All groups share one centre, and each spreads out both ways along 11 directions, with some noise.
In the rows, 128 means zero.
Some rows, each with its group after it:
[ 89 137 121 114 151  63 146  85 147 122 130 100 109 123 134 116] -> (3)
[149 125  64 149 132 142 164 161 143 101 140 109 102 166 155  79] -> (1)
[105  82 132 105  99 118  87 157 162  92 122 124 138 151 156 131] -> (3)
[174 196 114 100 118 212 136 145 101 171 124 143  78 145 159  72] -> (2)
[155 118  67 130 139  57 163 143 133 138 144  90 177  92 150  78] -> (1)
[153  78 157  96 100 109 159 124  60 136 109 153 119 137 105 139] -> (0)
[155 164 148 191 114 167 116 105 190 122 180 155 166 116 123 119] -> (0)
[105  87 120 163 124 165 134 114 130 110 153 127  90 147  97 118] -> (3)
[144 163 114 113 161  95 109 107 128 113 120 109 123 142 144 142] -> (2)
[134 114 131 144  99 145 150 136 132 156 101 146 110 155  82 113] -> (3)
[ 93 138 134  82 111 132 131 144 118 111 146 116 129 178 191 135] -> (0)
[154 112 205 140  88 153 158  99 142 102 162 186 101  83 101 124] -> (2)
[182 173 161 122 108 154 173 119  93  96 117 143  82 126 102  93] -> (2)
[116 106 123 161 130 159 169  76 138 186 101 150 169  56 155 151] -> (2)
[104 167 168 164 134 161 170  94 155 127 136 204 108 129 161 132] -> (3)
[ 94 132 155 108 106 131 127 147 142 123 125 166 109 166 158 118] -> (1)
[ 99  52 169 118  81  99  86 113 152 134 192 135 146 122  98 112] -> (1)
[ 79 199 147  63 102 129 108 151 198 136 126 107  96 184 158 147] -> (1)
[183 136  88 113 120 123 121 181 133 110 183 135 123 206 168 108] -> (1)
[ 80 137 115 132 112 150 114 178 168  97 176 118 135 185 174 111] -> (0)
[172 115 127 137 107 168 152 119  82 141 130 141 137 160 115 145] -> (2)
[183 140 132  92  61 162 119 119 158 146 127 124 108 178 125  92] -> (0)
[178 119  92 123 170  83  93 111 114 132  67 125 145 125 139 161] -> (2)
[137 134 108  81 133 108  96 174 165 176  87 125  99 112 118 144] -> (2)
[108 126 123 102 154  41 114 132 133 115 113 112 164 108 154 148] -> (3)
[ 96 122 151  98 119 195  94 119 114 113 148 170  73 185 202 121] -> (0)
[113 145 161 148 124 117 163 109 153 143 138 158 134 110 106 155] -> (3)
[ 86  64 128 129 120 137  91 145 162 113 144 158  73 151 136  99] -> (1)
[132 133 110 108 118 157 126 154 151 162 140 120  95 144 125 131] -> (2)
[168 140 117 107 125  79 138 123 139 130 110 116 161 126 142 145] -> (1)
[175 157 143  79  99 152  84 116 154 137 131 126 104 185 132 157] -> (1)
[100 103 116 181 153 123 107  96 190 117  89 144  92  96 105  98] -> (0)
[160 147  89 157 187 124 150 119 113 119 142 150  71 143 138 116] -> (3)
[112 136 146  89  68 153 147 124 152 112 154  96  85 205 107 123] -> (2)
[184 151 139 136 104 155 166  98 152 135 172 134 145 100 143 125] -> (2)
[158 164 122 100 128 125 148  67 145 159 110 127 121  86 176 107] -> (1)
[105  58 116 123 129  88 127 183 182  96 109 140  94 109 111 153] -> (0)
[176 128 124 142 136 151 110 163 106 114 200 147 148 172 139 167] -> (0)
[145 147 161 117 107 168 139 167 152 134 194 162  78 110 113 108] -> (2)
[111 172 148  90 106 123 137 152 103 183 107 145 137 138 140  92] -> (3)
[124 180 112 131 134 139 126 121 121 170 109 119 128 137 132  81] -> (0)
[137  75 139 120 116 123  69 128 149 122 119 133 134 149 103 174] -> (3)
[166 179  63 131 139 145 155 143 153  87 180  87 111 207 184 112] -> (1)
[117 108 123 120  79 144 184 139 146 166  39 130 131  92 116  95] -> (2)
[144 109 158 125 118 139 133 113 122  78 221 163 113 148 171 121] -> (3)
[109  72 117 168 118 143 127 152 101  89 161 149 128 177 129  92] -> (1)
[137 146 153 118 117 161 165  85 150 134 137 175  89 108 177 112] -> (1)
[ 62 119 132 118 150 163  89 200 126 140 213 145  82 140 142 112] -> (3)
[148 177 139 153 165 160 166 155  87 108  96 172 114 157 135 189] -> (1)
[127 148 136 118 101 169 155 153 111 143 174 136 114 153 134 100] -> (0)
[119 125 157  75 101 122 120  84 141 147 137 123  78 149 121 127] -> (0)
[181 116  89 204 138 173 128 148 145 133  87 162 109 104  92  70] -> (0)
[174 158 139 140 104 162 155 130 121 115 140 146 175 133 169 135] -> (0)
[ 41 106 187 125 103 131  82 148 163 135  84 186 152 136 145 156] -> (3)
[176 152 123 155 151 150 146 144 144 128 138 207  72 162 144 129] -> (3)
[107  78 180 136 106 112 109 121 156 111 148 183 127 111 127 135] -> (2)

New rows, each followed by its group:
[136 171 126 108 167 107  92 149 130 151 140 111 135 130 109 197] -> (1)
[217 166 105 154 178 140 142  97  65  99 117 132 115 126 128 136] -> (2)
[160  90 167 115  67 171 140  87 171 152 123 139  92  86  76 131] -> (1)
[ 99 119 125 114 138 105  94 174 160 130 121 114 159 103 139 173] -> (3)
[142 113 154 108 115 132 144  80 105 140 120 147  94 125 116 130] -> (0)
[128  96 131 151 128 139 151 114 144 114 191 130  85 130  85 134] -> (0)
[159  48 101 165 124  94 165 135 117 103 161 167 143 113 152  74] -> (1)
[106  71 100 110 122  78  91 164 146 145 135 125 132 125 133  75] -> (1)
[ 92 142 166  95 105 123 153 141 172 148 111 151 120  78 146 130] -> (0)
[132  59 115 171 134 137 140  77 117 128 140 122 125  68 100  98] -> (1)
[ 99 108 161  96  83  74 163 126 201 113 117 152 127 122 151 128] -> (1)
[120 149 137  87 151  84  87 184 147 135 127 136  93 125 111 140] -> (2)
[126  91 124 152 105 102 136 109 133  85 164 120 180 178 145 127] -> (2)
[168 161 115 130 140  86 174 136  87 132 121 145 186 125 174 116] -> (1)
[118 144  94 143 127 105 113 124 152 139  67 109 144 144 125  77] -> (0)
[130 115 133 155 143  98 116  79  91 106 109 152 189 141 177 122] -> (2)
[ 98 181 146 122 117 132 144 138 133 152 184 121 150 135 141 119] -> (0)
[145 149 126 130 138 142 112 180 107 111 200 147 130 202 143 153] -> (1)
[113 101 121 141 110  99 158 119 128 144 148 103 172  81 107  93] -> (1)
[189 130 132 106 123 114 138  75 123 110 165 104 137 153 131 185] -> (0)
[149 121 120 140 126 140 113 111 146 130 146 132 101 145 103 120] -> (0)
[122 138  80 135 106 191 182 118 121 160  79 101 109 142 145  88] -> (2)
[ 72 108 119 116 104  96 107 141 167 135  49 127 112 143 126  65] -> (0)
[123 169 137  76 119 123  51 140 127 142 146 106 137 205 145 149] -> (1)
[122  52 151 110 123  68 139 140  86 119 101 155 124 122  92 160] -> (0)
[ 93  72 145  94  76 117 131 102 120 102  83 133  98 184 143  95] -> (0)
[132 144 121 152 129 140 121 185 142 152 110 162 143 103 124 100] -> (0)
[159 168 129 150 100 210 161 111 119 136 116 154 123 130 166  73] -> (0)
[132 154 107 177 132  97 150 132 120 147 107 111 186 121  93  90] -> (0)
[159 106 109 138 144  92 121 113 140 135  81 128 113 105  90 128] -> (0)
[143 108  98 167 155 130 111 105  95 114 173 116 113 182  96 124] -> (0)
[143 111  87 143 155 133 134 150 145  94 130 143  85 165 153 125] -> (1)
[139 125 108 162 158 119 142 130 114 126  79 137 155 108 125 153] -> (3)
[135  86  70 183 183 134 117 105  80  90  96 129 124 168 148 126] -> (2)
[120 118 127 148 135 137 129  93 107 126 147 140 153 152 156 141] -> (2)
[102 148  96 138 133 147 105 100 151 120 127 102 105 181 155  87] -> (0)
[146  92 159 107 129 123  99  72 115 124 138 155  91 148 117 159] -> (0)
[ 93 163 151 126 145  88 156 118 142 135 111 182 112 134 161 114] -> (3)
[ 73  96  83 146 146 124 134 179 132 148  80 131 126 123 143  92] -> (2)
[ 95 156 117 146 141 149 136 190 114 170 153 146 116 123 111  81] -> (0)
[138 202 107 183 160 159 126 122 126 151 181 121 162 134 133 111] -> (0)
[157  79 110 161 113 175 110  98 103 130 118  91 121 121  63 114] -> (1)
[157 115 104 101 125  83 113 139 172 105 128 129 116 169 162 134] -> (1)
[ 49  70 155 128 145  98  91 128 103 117 136 166 103 155 121 131] -> (0)
[133 156 149 126 113 164 134  87 114 161  99 159 105 159 132 108] -> (3)
[182 140 110 154 124 188 105  98 134 128  74 159 109 138 157  89] -> (0)
[127 142 121  82 116 110 124 139 173 205 143 103 116  49 110 105] -> (1)
[147 146 118 111 136 157 125 176 151 137 221 130  84 137 132 130] -> (3)
[172 183 109 105  97 166 182 140 132 149  97 116 131 117 165  91] -> (0)
[163 109 116  91 150 149 141 111 175 111  81 143  51  73 165 174] -> (0)
[135 118  98  99 144 139 108 113 169 180 149 134  69  70 155  80] -> (1)
[119  84  81 117  98 129 132 169 185 164  65 118 123 117 132 100] -> (2)
[ 90 188 140 122 150 131 159 101 160 100 130 141 106 154 188 153] -> (1)
[113 176 141  96  95 135 139 143 138 161  85 135 147 134 164  99] -> (3)
[153 107 107 180  94 120 101 111 137 129  96 129 149 182  76  56] -> (0)
[135  93 154 116  98 119 140 163  96 139 118 165 133 138 110 120] -> (0)
[133 147 151 110 121 161  80 154  91 133  68 149 116 196 113 165] -> (1)
[150 184 104 111 144 141  88 128  87 164 121 122 143 183 162 108] -> (0)
